The same things were measured in two ways. Each way mixes the same 9 hidden numbers, adds some noise and spreads widely along 5 directions of its own, which tell nothing about the thing.
Some things both ways: the first way, then the second way.
[-14 -15 -14  11  28 -14  31 -44   6  -4  11   1  30  -2  28 -45  38  -9
  -9  15  32  17]
[  0  -2  33  31  -1  25 -56  21  -9  -7  -9   1   0 -21  11   5]

[-23  -7  -4  10   1 -12   2  -4  11  -5 -16   3   4   0  -1 -12  -1   9
   0   3  -8  -5]
[  9  10   6 -11  20  25   4   3  22  -6  -5  -4 -15  -7   2  20]

[ 22  37  13 -18  13 -36  19 -26  -3  18  20  28  37  -2  -6   7 -21   7
 -23  44 -23  15]
[ -3 -15 -35 -11 -10  -5 -10 -28  17  -8  -3   4   5  -7  -6 -17]

[ 12  27  25  16   5 -16  -7   2 -26   8 -18  33  -1 -21  -3 -11  -5  11
 -22  28  -3  -7]
[  0  -4 -13   7 -11   3   7 -10  24  -7  16  13   6  28  11   0]

[ -2  -3   4  -3  -3   3 -30  12 -20  20 -19   5   0 -18  -6  10 -15  -7
 -10  -4   0 -20]
[  5 -39   7 -12   9 -14  12  24  17  26   4  10 -49 -21   0  12]

[ 15  36  -2   5   1 -16  25 -29 -12  -7  -1  24  16   5   6  -2 -15  -1
  -1  15 -11  25]
[ 17  -1 -22  -8 -12  -4   4  14   0  14  12   0 -16  21  -6   7]

[ 30 -11  22 -27   7  26 -17  10  -2   6  11 -23   1  -2 -38  25 -24  13
  -2 -11  -7 -24]
[  3  19   3  24  -6  -3   1 -18 -11 -34   4 -29  56  -5  -8 -35]

[ -2  27  -8  -9   5  -4   4 -18  15  15 -18  28   3  26  -9  13 -11   3
   3 -14 -23  12]
[  2  13 -32 -14  15 -20  58  -6  11  -4  26 -30 -13 -14  -8 -14]

[-16  -5  14  14  15  -4 -24  12  23  28 -32  24   7  19 -12  14  38   2
 -12   7   2 -20]
[-16  -5   1  32  19  24  -9  18  19   8 -11  14 -24   3  -2  33]

[-35 -17  -7   2  13  -1 -10  -1   2  19   7   6  32 -10  -8  -5   0  24
 -11   7  17   1]
[  1  25  -6  12 -13  23 -37 -23  10 -21  11 -40 -23  -6  31  11]

[ 11  13  -9 -33 -31 -15  14 -35  10   6  -1  35   0  21 -32  12 -13  13
 -22   8 -20  -2]
[ -3  33  -2  24  39   3  44  -3   5 -34   0 -16  -8   8   0   3]

[ 26   1   0 -20 -10   8   9 -20 -17  11  14  14  10 -18 -33  -1 -18  12
 -19  16   4  -4]
[ -6 -21  -1  -1   8   7 -13   1  -1  -2  10  -6  -6  -9   9  -1]

[ 38  14  25 -14 -13   8  -6  11 -17  -6   2  -3 -38  -7 -14   9 -23  11
  -2 -18 -21  -5]
[ 11 -24   0   0   6  16  43  -3 -14  29  20 -54 -56   8  35  42]

[-11 -28 -33 -27   1   7 -11   1  16   6  10   1   0  29  -4  19  -2 -17
 -13 -26   9  -3]
[-11  12 -14 -27  11   3  38 -31  -2 -27 -28  38  26   5 -11 -20]

[-21  -6 -10   7  24 -16   2 -18 -11 -19  -6   9  23  13  30 -18   2 -17
 -23   8  26   1]
[ 18 -28  15  -4 -22  13   4  22  -3  31  -6  21   0  18   8  10]

[-13  12  19  16  24 -17  -7 -10  -2  21 -16  21  29  -2  -7  -5   4  17
 -14  29  -2  -1]
[ -5  -5 -26 -33  -3  15  15 -30   9   1  -9  -1   7  -3  -6   4]

[  5  -7  -3  -6  12  -6   5  23  46 -18   0 -15 -11  30   2  20   9 -14
  18 -14 -29  -6]
[  5  29  -3  26   5  19  -8  -3   6 -19 -18  -6   8   6   0   4]

[-15  -5   4  29  26   7  -6  23  13   0 -14  -5   7  -1   2  -2  17   4
  15  -3   3  -2]
[ 15  29  -7 -10  -1  38   2   5 -19   3 -19  -6 -30  14  23  22]

[ -8   1  16  19  13  -2   1   7  17 -22 -15 -18  -7  20  30   0  27  -6
  21 -26  -2   5]
[ 10  25  -9   3 -13   3  -9 -21 -21   3   4 -37   7  28 -25  33]

[  2  23  26  24  43  -3 -12 -12   4  35 -27  19  24  12 -10   4  16   7
  -4  19  -5   6]
[  6  -6 -15 -19  -3  17  13   4  20  16 -16  40   8   5 -22   8]

[-19 -15 -36 -11  54  17   6 -11  34  18   5  19  23  33  -4  -4  22 -13
  -9 -16  22   7]
[-12 -38   8  13 -36  14 -24   1  -8  33  27 -63 -46 -31  64  10]

[-25   7  12  23  20  -6  -7 -12 -10  20 -20  28  18  -6  -4 -18  12  25
 -14  16  13   5]
[ -3  11 -15 -20 -22  22   0 -47   4   7  14 -47 -30  13  31  39]

[ 28  20  28  19   2  -7   6   8 -10  -2 -16   8 -10 -30  -9 -12   4   4
   2  25 -16 -12]
[  1 -31 -10 -18  28  17   3  25  -4  19  -5  11 -24  -9  -4  12]

Other things, the second way, with their names:
<419>: [ -4  -8 -16 -12 -15   3 -22   4  -5  16  -2   9 -34  -5   1  13]
<475>: [ -8   1 -11 -12  -6  -2   4 -29  20 -27   0   7  12   3  14 -19]
<188>: [-18 -19  -6  30 -20  -6 -55   1  42  -9  25  32  41   6 -27  -9]
<26>: [ 14  36  11 -22 -12   4  48 -35   8 -26 -18  -5 -13  28  25   8]
<154>: [ 19 -22  41  11  -4 -18   4  18  -6  -9   1   6  18   2  -3 -17]
<179>: [ -6  36  12  31 -32 -30  -8 -35   0 -44 -16 -23  15 -15  11 -36]
<268>: [ 14  40  26  35   1  33 -28   1  34 -37  -7   7  28   7   2   5]
<52>: [  3  -1  11  -9 -18  -9 -18   8  32  10  -7  19 -21   2 -16  20]
<191>: [-15 -23 -15   5   6   4  -2  10 -18   1 -11  29  -2  -2  10 -18]
<383>: [ 11  -8  25  21 -23   7 -13 -21  19  -1  22 -58 -20  -6  38  19]
<177>: [ 35  33  17 -18  -7  -1  18  -9 -13 -18 -33  15  -4  38 -10   7]
<125>: [  6  -9  -3  13   2  -3  23  24  -8   4  15  -7 -16   7  21 -11]
<78>: [  5  13 -16 -22  -4  18  16 -10  10 -21  -6  49  40  50  -9  -3]
<261>: [  1 -22  -5 -18 -31  21 -18 -27 -13  23  17 -69 -17 -14  30  21]
<69>: [-22   5 -18  -8 -17  19 -25 -42   9 -37  -7  30  73  11  -2 -31]
<252>: [ -9   1  10  16   4   7  21  -7  -3 -19   1 -11   8   5  23  -6]
<402>: [-18   6 -23  -2   0   5  19 -24   8   7   6 -26 -27  -9  -1  23]
<424>: [ -7 -21 -18  -9  11  10  19  14 -11  19   6 -21 -24 -33  16  -5]
<476>: [ -3 -28 -21 -45  38  20  26  -9 -22  25  -7 -20 -24 -14 -29  37]
<47>: [  7  -4 -19   3 -12  42  14  17   2  17   0  20   0  17  31   3]
<304>: [ -1 -19  -4  23  -4 -15  13   2  16  11   6   0  15  -5 -33   3]
<146>: [ -2  -4 -21   7  17  -2   0  29  17 -10  28  28   6  29  -6  -7]
<209>: [ -8   5   1  26  -6  -8  15  -3  32 -19  17  -8  21  -5  12 -22]
<377>: [  0  31 -33   4  -1  18 -10 -25 -22   1 -10 -44 -43  12  -1  38]
<176>: [ 6  2 16 43 -1 15  5 15 20 -2  0 13 -1  9 13 10]
<434>: [ 16  28 -14 -12  -9  28  -4  -8  10  -2   2   5  -5  40  -2  31]
<429>: [ -9 -15 -30  -5 -30  -8 -13   8  -8  25   8  16 -16  16  -3   3]
<174>: [ -2 -10 -20 -44  -5   1 -20  -7  -1   7  -3  10   3   5 -23   3]
<428>: [ -5  -8  15  -9  -7  10 -32  -5  22 -28  25 -10   6 -19  45 -22]
<477>: [-19 -46   2  11 -23  -8 -19   6  52  12  26  31   5  -7  14  -9]
<374>: [ 11  17 -17 -34   2  28 -11 -16 -53  -5 -38  -4   3  18  -7   9]
<166>: [-19  -9 -12  28  -8  38 -37 -15  -5   3   1 -31 -30 -14  42  23]
<297>: [ -6  11  13  41   8  25 -35   6  15 -18   1 -24 -24 -24  23  12]
<219>: [-20 -14 -26   0  10   4  16   7  -8  -2   3  -4 -14 -27  26 -31]
<231>: [ 19  15  19 -12 -11  25 -18  -3  19  -4  10  -8   1  15  10  20]
<413>: [ -2 -11 -18 -18   0  17   7  -4 -15  19 -20   6  18  -4 -32  10]
<3>: [ -5  -8 -20 -53  12  32  -2 -23   1 -13 -16  43  17  17  -1   2]
<104>: [ 11 -15 -15 -68   2  22 -20 -26  13  21 -16  14 -38  25 -28  63]
<75>: [-12  -6 -15  25 -17 -22 -10  -5  35  -5  30 -22 -13  -7   3  -9]
<393>: [  6  15  16  -5  -5   4  13 -21  -5 -13 -39  -5 -30 -29  20  -2]

Some of these things the first way, each followed by its name:
[ -1   1 -42  -2  -6  -9  37 -19  16 -32  11  -2   8  16  13  -5  -8 -23
  13  -6  -7  21]	<174>
[  8   8  19  24  51 -10  10  -3  11  11  -6  22  16  -8   0 -28  36   2
 -15  35  12  -4]	<69>
[ 35   6 -18 -11   3 -17  33   9  14 -32  29  -1 -21   4  31  -4  11 -39
   2  -4  -8  12]	<191>
[ -7 -17 -24 -25   9  -4  -2 -36   4  32  14   1  34  13 -14   9  -9  -7
 -18   5   8   9]	<393>
[ 29  17  15  -3  12   6  12 -31   7  15   1   1  22  22 -30  20  -3   7
   3  13 -13  13]	<413>
[ 38  -1  14  -2  -6   8  10  12  -4   6  30 -12 -11 -22 -24   8  -5  14
   7  10 -12  11]	<166>
[-28  -1 -23   1 -21 -26   0  -1 -13 -16   1  11   3  -1  32  -3 -14  -9
 -10  -7   2  12]	<75>
[-16 -29 -18   3  14  36 -17  26  23  -6 -16 -18 -13  13 -24  10  -8   1
  18 -35  -2 -17]	<231>
[  0  11  -4   7  35   3   3   7  25  -3 -18  29  -3  29  -5   0  19  -7
  -8  -1  -1  -5]	<78>
[ 17   6  -6  -5   1 -14  11 -35 -14  16   2   7  22  -8  -3  -5  -6 -15
 -12  22   0   9]	<179>
[-32 -30 -35 -10  -7  -2 -18  17  11 -19 -10  -3 -17  21  15   5 -12 -20
  -7 -32   2 -12]	<26>
[  3 -13 -12  -7   1  12  -8  14   3  -2   9  -8  -8   9   1  17  -1  -9
   3 -23   3   2]	<188>
[ 41  31  16   4 -27 -10  31 -11   2  -4  19  -7  -3  -3 -14  21 -11  11
  26   8 -38  32]	<377>
[-23 -23 -37 -34  12  -5  13 -22  46  11  20   9  25  38 -12  11   8   1
  -9 -11  -1   7]	<297>
[ 44  19  39  24  43  18   9  15  23   7 -12  -8   6 -11 -24   2  28   1
  22  20 -14 -14]	<374>
[-41  -4 -13   9   5 -14   4 -17   1  -8  -3  13  25  23  13  -3  -3  16
 -10  -2  13  18]	<434>
[-23 -16 -23 -20  -4 -20   4 -23  -1 -14  13   7  11  28  23  -1  -4  -7
 -24 -11  14  11]	<176>
[ 26   9  -1  -7 -24  28 -12  30 -10  -3 -10  21 -21 -10 -43  27 -24   8
  -1  -8 -11 -22]	<146>
[-50 -10 -16  29   6 -22 -16  -9  -4   2 -37  10  22   7  29 -11  14 -15
  -6   4  15  -1]	<52>
[-21 -12   5  27  16 -13   7   5 -13 -29   2 -21   1 -21  39 -35   7   2
   6   0  15   7]	<261>
